The groups are shells around one centre, one inside the other: the same stretched ball of 5 dimensions in 6 sizes.
In the rows, 128 means zero.
Known rows, each followed by its group:
[134 157 128 129 130 159  91 136  97 149 102  47 160 132 135  96 132 133]
J
[162 140 131 106 128 141 127 179 115 120 132 129 123 175 169 129 157 135]
Y
[146 126 184  71 108 154 152 177 134 107 140 171  89 201 192 121 164 131]
H
[145 151 105 138 126 143  99 129  73 139 117  71 145 116 142 105 122 132]
H
[182 161 129 134 123 138  75 154 111 175 152 133 138 178 194 123 202 144]
B
[161 143 156  89 122 151 113 181 130 134 142 124 139 192 192 106 184 146]
B
[159 158 138 126 124 150  84 147 111 164 130  99 146 164 171 109 175 139]
H
[148 134 139  99 102 144 124 132  76 121 152 127 118 136 189  89 139 140]
H
[150 131 167  89  97 148 132 142 101 124 156 169  92 169 202 105 160 135]
S
[142 142 117 126 125 144 123 144  86 121 112  96 122 132 139 122 116 125]
Y
[155 143 154 111 120 148 119 163 124 137 128 145 105 185 170 134 166 127]
E
[160 131 134  86 123 142 139 185 109 104 144 128 129 171 183 111 152 144]
B
[181 136 134  94 112 132 119 172 102 128 175 165 122 178 219 109 186 151]
B
[123 150 133 136 115 157 103 107  77 143 102  72 125 114 131 103 110 120]
Y
[142 133 162  95 117 152 142 166 122 114 121 145  96 181 164 130 145 124]
S
[110 135 163 105 114 165 139 133 104 113  92  94 104 142 128 112 103 114]
J
[162 148 108 131 113 136  94 123  64 146 151 106 138 120 180  95 146 143]
H
[158 130 140  82 121 144 142 184 112 102 143 132 126 174 185 110 153 143]
J
[103 121 199  66  97 173 160 138 114  96 112 124  89 161 161  91 113 121]
B
[146 123 127 101  98 134 148 128  60  99 154 154  89 123 184 104 115 131]
Y
[112 121 160  76 113 162 165 155 101  80 105  98 109 143 143  98  95 124]
E
[159 126 144  97 100 135 142 146  87 112 161 180  84 159 199 118 148 133]
E
[139 124 175  69  95 155 144 147 101 107 154 151 102 164 202  86 149 140]
Y
[165 141 157 109 103 141 113 143 106 146 159 174  95 178 203 120 181 135]
J
[127 125 174  87 111 157 160 159 121  99 113 149  80 175 155 129 125 116]
J
[150 118 176  71  96 145 161 162 112  99 159 198  71 186 207 118 156 131]
E
[117 139 181  93 111 170 129 142 121 125 104 103 112 165 151 103 133 123]
S
[124 135 179 100 109 162 139 142 120 122 108 137  85 171 152 125 132 115]
E
[122 124 171  83  95 158 149 127  89 104 133 138  89 143 174  94 118 125]
S
[101 115 181  68  95 167 172 130  90  79 114 120  86 136 155  87  89 120]
B
[133 149 176 106 124 167 113 161 141 143 101 106 121 189 149 122 159 124]
Y
[188 159  95 137 127 129  73 152  84 164 161 105 163 147 193 105 185 155]
J
[139 116 180  58  94 152 163 159 106  90 156 171  88 174 206  94 144 137]
J
[133 147 138 130 119 153 111 128  94 139 106  96 116 137 138 119 124 120]
E
[173 163  98 141 134 138  71 150  90 164 137  72 173 141 168 104 169 149]
E
[190 146  90 128 118 120  97 150  68 143 176 137 138 139 204 109 171 152]
Y
[151 125 158  83  96 144 142 144  91 111 162 168  93 159 205 100 150 137]
S
[147 151 106 130 130 146 100 142  81 136 117  61 157 123 145 100 127 138]
H
[161 130 127  93 118 137 139 171  95 104 148 135 121 158 184 111 145 142]
S
[162 143  92 126 118 131 106 134  57 129 150  95 145 112 174  94 132 145]
S
[118 140 150 105 117 164 123 133  95 121 103  71 132 132 139  92 112 127]
H
[103 124 199  65 111 177 164 162 134  91  94 110  98 177 144 105 115 118]
B

New rows. What belongs after each?
[134 115 198  57  91 157 166 159 120  95 150 187  72 189 203 105 150 130]
J
[142 126 190  67 111 159 152 183 143 106 133 164  94 208 187 120 165 131]
E
[140 142 119 116 111 146 109 121  63 128 136  81 142 110 166  80 122 141]
E
[164 153  89 142 124 132  89 131  63 146 140  84 152 114 164 102 139 142]
H
[160 147 159 104 114 150 105 158 121 148 144 139 123 185 192 112 184 140]
H
[136 144 158 121 103 153 112 115  92 146 128 132  97 146 166 112 141 122]
B
[108 115 172  77  94 160 171 127  85  83 119 135  76 134 157  98  91 117]
J
[175 141 145 103 106 136 110 153 101 143 172 170 111 176 216 111 188 145]
J
[173 140 118 102 123 135 115 173  96 124 156 122 143 161 193 105 166 151]
E
[104 128 178  81 117 172 155 155 121  95  88  90 109 158 130 106 103 117]
B
[158 124 150  83 101 139 147 157  95 106 164 176  92 166 205 110 153 138]
H
[126 115 194  50 108 163 176 185 136  79 126 154  89 196 178 110 137 129]
J
[159 140 117 123 121 136 122 150  88 125 134 129 114 146 164 126 138 131]
J
[153 130 167  87 112 147 145 174 128 113 139 172  89 195 185 132 163 129]
E
[115 137 156 111 113 162 134 127  96 118  98  96 104 136 132 110 105 115]
E
[111 121 203  66 103 171 167 157 132  94 108 145  77 184 159 113 124 116]
S
[138 114 171  58 111 152 178 187 124  74 134 161  89 187 180 117 133 130]
Y
[117 109 163  65  97 154 183 146  85  66 130 143  80 139 167  97  92 124]
J
[179 165 109 143 130 137  67 149  98 175 143  97 160 156 178 113 186 147]
E
[119 135 154  92 119 164 134 149 103 108 104  76 132 143 143  93 114 129]
H
[120 125 149  88 118 157 158 156 101  88 105 102 108 144 139 110 100 122]
J
[133 142 161  92 116 163 116 151 112 129 122  91 139 160 167  89 147 138]
E
[141 137 159 111 105 150 126 132 100 132 131 149  89 159 171 120 143 122]
H
[148 140 122 103 118 146 115 146  80 121 138  85 150 130 172  84 134 146]
H
[132 127 138 101 112 147 150 144  86  98 121 122  99 137 152 114 107 123]
S
[129 122 143  88  95 148 147 121  62  97 145 123 104 116 178  80 106 134]
Y
[136 130 185  81  96 158 137 140 111 122 143 157  91 173 193  99 154 131]
J
[152 152 154 131 114 149  99 134 112 161 126 139 103 170 167 131 167 123]
Y
[158 147 124 124 107 140  97 121  71 148 154 119 129 130 187  94 153 141]
E
[162 151 109 142 124 135 100 138  84 147 131 115 123 139 158 128 145 130]
B
[155 135  97 111 119 134 124 146  62 109 144  93 143 115 170  93 120 145]
J
[158 138 130 119 107 136 122 134  81 130 148 153  98 146 181 120 144 130]
S
[127 134 148 102 121 156 141 155 108 107 103 102 112 152 139 119 115 121]
E
[135 127 183  91  99 154 149 143 116 116 132 177  66 179 177 127 144 117]
J
[112 115 185  62 109 165 180 169 123  74 107 135  85 173 152 113 108 119]
J
[142 144 105 137 122 140 114 127  69 127 116  88 125 113 139 115 110 126]
Y
[179 149  94 125 122 128  93 149  70 142 163 107 155 132 192  97 162 154]
E
[164 153 129 136 107 139  86 116  79 165 153 132 120 141 188 107 167 137]
Y
[140 114 138  80  96 139 166 139  66  80 155 156  87 129 187  97 108 133]
Y
[158 156  83 154 122 133  83 112  49 152 135  72 151  96 154  99 126 138]
B
[154 125 143  77 115 143 148 177 104  96 148 138 118 167 189 104 146 143]
S
[154 144 170 101 118 154 118 169 137 141 130 148 108 200 179 129 179 130]
E
[182 153  95 128 120 129  82 144  70 153 167 105 160 133 199  92 172 156]
B
[129 130 133  88 120 154 140 156  88  96 119  75 142 131 154  85 110 139]
J
[168 123 141  81  99 133 143 159  86 105 179 178 101 162 220 101 160 147]
Y
[141 137 146  88 120 156 125 165 107 115 128  90 144 157 169  91 143 142]
S
[153 127 174  82 100 147 143 159 116 117 155 184  83 188 203 117 167 133]
H
[127 126 150  76 113 158 147 157  95  93 125  92 131 142 164  83 116 138]
E
[167 149 154 104 125 149 105 180 136 148 138 136 130 200 187 124 193 140]
B
[187 165  85 148 132 129  63 147  78 172 154  85 175 137 184 103 181 155]
B
[149 164 114 154 124 148  70 113  79 173 117  67 151 122 146 104 145 132]
B
[143 155 116 143 117 146  88 110  70 155 123  80 137 114 150 101 131 131]
E
[163 142 122 103 131 142 117 180 109 122 135 103 147 166 172 112 158 145]
B
[121 133 140  97 118 158 137 143  89 103 108  74 132 128 141  92 102 130]
H
